The groups are shells around one centre, one inside the other: the same stretched ball of 6 dimensions in 8 sizes.
Known rows, each followed by its group:
[  6  38 -11 -22  45  -9 -14 -46  23  37 -17 -73 -69  -4]	z192
[  7  39 -18 -22  -1 -27   4 -30  34   2   7 -51 -43 -18]	z22
[ 47  25  -2  13 -32  15 -39 -12  -9 -19  -6 -23   5  36]	z620
[ 10 -18 -11 -54 -15  20   2 -13   3 -27 -27  -7  23  37]	z465
[ 57 -13  -9 -12 -45  25  -9  10 -25 -50 -20   1  41  51]	z298
[ 89  -2 -15  19 -48  -5   0  25 -33 -63   3 -11  27  41]	z976
[-12  24  -9 -43   7  22 -15 -41  25  20 -33 -38 -27   4]	z976
[ 10  53 -29   1 -15 -20 -12 -11  32 -14  15 -23 -62 -36]	z192
[ 40  29 -25   4 -20 -33   0   1  11 -35  22 -26 -31  -6]	z22
[ 21   0 -19 -26 -53   8  -6   6   7 -55   0  16  26  23]	z298
[ 54  27  -3   0 -17   2  -4 -23  -6   1 -19 -61  -4  19]	z244
[-26  14  -9 -56  10  28 -20 -42  29  16 -34 -25 -22  11]	z192
[ 41  22  -4  -6  -8  44 -19 -21 -14  12 -51 -40 -13  19]	z244
[  9  46 -18   8 -39 -32 -37 -12  34 -36  44  -6 -27  -3]	z244
[-21  38 -20 -26   1 -29 -25 -31  47  -9  26 -22 -48  -9]	z22
[ 34 -21 -15 -41 -53  17  15   8  -7 -56 -20   8  50  36]	z465
[-16   8  -6 -52 -15  34 -20 -35  21   1 -33 -14   6  23]	z244
[ 32  14 -17  -9 -13 -17 -11  -5   7 -32  11 -20 -14  18]	z298
[ 36  18 -22   3 -32 -19 -16   8   7 -51  23   0 -11  13]	z976
[ 49  13 -12   4 -30 -12 -18   0  -4 -40  12 -17   5  32]	z995
[ -5  52 -14 -13   0   3 -25 -38  33  19  -9 -42 -55 -20]	z465
[  8   4 -26 -29 -43 -21  -1   5  23 -61  24  15   7   9]	z995
[ -9 -10 -16 -61 -59 -13  12 -11  32 -58  13  10  47  24]	z620
[ 30  -2  -6 -40  18  25   9 -28  -8  14 -51 -54  -7  28]	z244
[ -7  33 -19 -19  -6  -2 -29 -22  30 -10   4 -13 -41  -5]	z995
[ 72 -22 -13 -16 -39 -14  22  13 -23 -61  -1 -20  45  50]	z465
[ 25  39 -23  12 -23 -30 -26  -3  20 -36  33 -11 -38  -4]	z620
[-36  45 -16 -35 -28 -24 -24 -39  61 -10  27 -17 -27 -16]	z465
[ 53 -26   2 -35 -35   4  10 -10 -17 -39 -16 -31  63  68]	z192
[-39  40 -21 -35 -15  -2 -33 -31  53  -8  11  -1 -42 -17]	z976
[ -4  41 -16 -20  31 -13 -19 -39  31  22  -4 -53 -68 -11]	z976
[ 75   3 -10   6 -32  26  -3   8 -33 -31 -32 -23  17  35]	z995
[  4  32 -14 -18   4  11 -26 -28  19   6 -15 -29 -40   1]	z298
[-16  30 -12 -29 -29  -5 -29 -29  38 -17  12  -8 -11   6]	z298
[ 26 -15 -10 -35 -39  31  -9  -1  -8 -41 -26   9  37  44]	z22
[ 40  50 -18  24 -28  -6 -28  -6   8 -18   8 -25 -39  -9]	z620
[ 15   0  -2 -39 -11  17 -10 -29   6  -6 -25 -32  16  39]	z995
[-29  52 -26 -22 -18 -44 -19 -28  63 -18  43 -16 -55 -33]	z995
[ 48 -12 -16 -17 -58 -31   8  13   0 -78  31   2  47  42]	z620
[ 28   4  -2 -28  11  13 -12 -30  -3   5 -28 -48  -4  39]	z465
[ 53  27 -15   8  22  -3 -10 -13 -10   5 -17 -56 -50   8]	z244
[ 14  14  -4 -33  -2  -1  -7 -35  15   3 -14 -48  -4  24]	z298
[ 40   6  -3 -15 -19  39 -19 -15 -15  -7 -40 -25  12  38]	z995
[-25  49 -14 -21  -6  -3 -38 -39  45   8   6 -23 -48 -13]	z22
[ -8  45  -8 -17   0  26 -37 -40  26  24 -26 -34 -44  -5]	z244
[ 59 -31  -3 -26 -49  16  -1   7 -26 -59 -15  -1  70  73]	z620
[ 66 -22 -18 -12 -69  -5  13  28 -21 -85   8  14  59  47]	z976
[ 37  23 -19  -4 -25  11  -8  -1   0 -23 -15 -17 -18   1]	z22
[-43  43 -18 -37 -19  -2 -32 -36  56  -4  10  -5 -37 -18]	z976
[ 31 -19 -22 -37 -56 -24  20  14   7 -78  20  12  44  31]	z465
[ 14  24 -33 -17 -27 -38   9   4  29 -47  29  -7 -30 -18]	z620
[-52  39 -22 -50  -5 -36 -17 -41  71  -8  33 -16 -45 -22]	z22
[ 35  17 -14 -13   9   7  -7 -15  -2  -1 -23 -41 -30  12]	z298
[-32  11 -27 -56 -67 -34   6  -9  57 -66  41  25  20  -7]	z192
[-14  15 -25 -32 -16 -23 -18 -10  37 -40  27   8 -23   3]	z192
[ 61  25 -22  26 -50  -4 -21  19 -10 -55  14   2  -6  12]	z192

New rows, each followed by its group:
[  9   7 -24 -28 -45 -10  -4   4  21 -55  15  15   7   8]	z298
[ 41  35 -25   9 -28 -12  -4   3   6 -29   6 -21 -33 -13]	z620
[ 15   0   0 -41 -14  -9  -4 -33  14 -13  -4 -41  23  42]	z244
[ -3   4 -35 -42 -43 -32  16   8  35 -66  29  18  -2  -9]	z192
[ -1  18 -22 -32   4  18 -12 -17  17  -4 -25 -14 -38  -5]	z192
[ 21   4 -15 -15 -46   8 -27   3   5 -53   7  19  19  32]	z620
[ 71   8  -7  -1   6  -1   8 -12 -23  -4 -26 -64  -9  30]	z465
[ 20   7  -5 -36   9   8   0 -33   6   8 -28 -52  -7  26]	z995
[  1  42 -28  -9 -14 -27 -15 -11  36 -23  25 -14 -52 -23]	z22
[ 71  -5  -1  -3  -3   1  -6 -10 -27 -18 -17 -49  16  57]	z244
[-39  37 -21 -51 -15 -17  -3 -39  59  -2   8 -24 -34 -26]	z620
[ 98  18  -5  34  -6  32 -18   4 -49  -5 -43 -49 -13  36]	z192
[ 44  28 -11  15 -52   9 -33   1  -2 -39   6  -2   6  22]	z620
[-62  31 -17 -65 -11 -14 -20 -48  70  -2  14 -11 -28 -13]	z620
[-11  41  -1 -30  19   2 -26 -59  33  38 -18 -66 -40   5]	z192
[  3  22 -23 -30 -24 -47  10 -15  39 -36  34 -24 -16  -7]	z298
[ -7  10 -18 -48 -33   2   5 -19  29 -25  -7  -9   5   2]	z22
[-33  48 -21 -41  36 -33  -6 -51  58  28   9 -58 -82 -33]	z192
[ 16  21 -12 -13 -36  17 -27 -11  10 -25  -8  -2   0  16]	z298
[-24  43 -23 -21 -46 -45 -22 -21  60 -42  55   1 -20 -15]	z976
[ 57 -19  -7 -20 -66  19   2  10 -21 -62 -15   4  67  55]	z465
[-28  30 -19 -30 -24 -22 -33 -23  49 -30  33   5 -23   1]	z620
[  7  38  -6 -12   1  -2 -31 -37  23  11  -3 -43 -33   9]	z298
[-54  21 -16 -68  -8 -16 -11 -45  63  -6  12 -14 -20  -5]	z976
[ 71 -26  -4 -15 -16  30  -4   6 -40 -35 -37 -19  38  68]	z244
[ 12  -2  -9 -45 -53  19   3 -14  11 -34 -20  -5  41  27]	z192
[ 76  18 -13  27 -38   2 -21  13 -24 -43   1 -16   3  31]	z976
[ 86 -11 -11   4 -67   3  10  22 -32 -68  -5  -8  56  47]	z620
[-10  19 -16 -30 -40 -10 -24 -17  34 -37  20   6   3  12]	z298
[ 46   2  -3 -16 -40  18  -8 -10 -11 -28 -20 -23  34  42]	z298
[ 23  13 -11 -10 -69  17 -28   1   6 -52   3  18  33  28]	z192
[ -9  37  -8 -26  24   9 -31 -46  27  29 -19 -48 -51   3]	z976
[ 57 -23  -9 -30 -42  -3  19   5 -16 -54  -9 -18  53  51]	z995
[ 25  33 -15   6  -4   0 -36 -12   8 -13   3 -20 -38  10]	z620
[ 58  -1 -11  -7 -51 -32   8   4  -3 -60  25 -22  38  39]	z620
[ 29  30 -12  -9  32 -20  -9 -31  11  15  -5 -68 -52   7]	z244
[-42  16 -15 -57 -38 -22 -18 -32  58 -33  29   5   8   9]	z620
[ 85 -33  -7 -16 -12  19  14  12 -46 -40 -37 -28  40  66]	z192
[-31  52 -17 -19 -26  -6 -42 -32  52  -8  19  -4 -41 -18]	z620
[  8  17 -16 -32 -39 -28   6 -17  31 -35  20 -21   8   6]	z298
[  4   4 -26 -46 -48 -55  28  -5  40 -63  43  -9  16   0]	z192
[ -1  50 -18  -7  15 -42 -22 -34  42   4  30 -49 -66 -15]	z976
[-12  20 -19 -34 -51 -21 -10 -14  41 -46  28   6   8   3]	z298
[ 24  68 -11  18  23 -19 -30 -41  23  33   3 -76 -82 -20]	z192
[ 92   8  -5  22   3  23 -14   1 -45  -8 -37 -50  -9  44]	z244
[-26  26 -17 -41 -50   1 -18 -23  45 -29   9   8   2  -5]	z244
[ 35  12 -19 -20 -30 -29  16  -6  13 -38  14 -30   3   9]	z298
[ 18  23   0 -22  28  28 -24 -43   1  34 -44 -61 -33  23]	z244
[  3  62 -17  -4  14 -16 -18 -40  35  27   0 -61 -76 -31]	z620
[-25  45 -22 -32  -8 -56  -6 -35  63 -13  45 -34 -47 -24]	z22
[ -7  48 -15 -16  24 -45 -18 -43  45  13  27 -59 -66 -12]	z244
[102 -24  -2   1 -33  35   9  14 -58 -38 -47 -31  52  68]	z976
[ 47  28 -22  -2 -11 -37  18  -7   9 -22  12 -50 -31  -9]	z244
[-23  13 -22 -53 -18 -55   8 -25  55 -38  44 -17  -9   1]	z620
[-21  28 -21 -45 -26  -2  -1 -26  42 -12  -4 -13 -21 -19]	z244
[  6  32 -15 -25  13 -38   0 -35  34   3  15 -57 -42  -4]	z22
[ 66  -3  -8  -6 -48  13   3   5 -23 -43 -18 -18  38  40]	z298
[ 16  32  -4 -19 -16  -8 -10 -37  21   5  -4 -54 -10  10]	z620
[  0  48 -13  -5  13  21 -42 -32  20  21 -20 -32 -63  -9]	z192
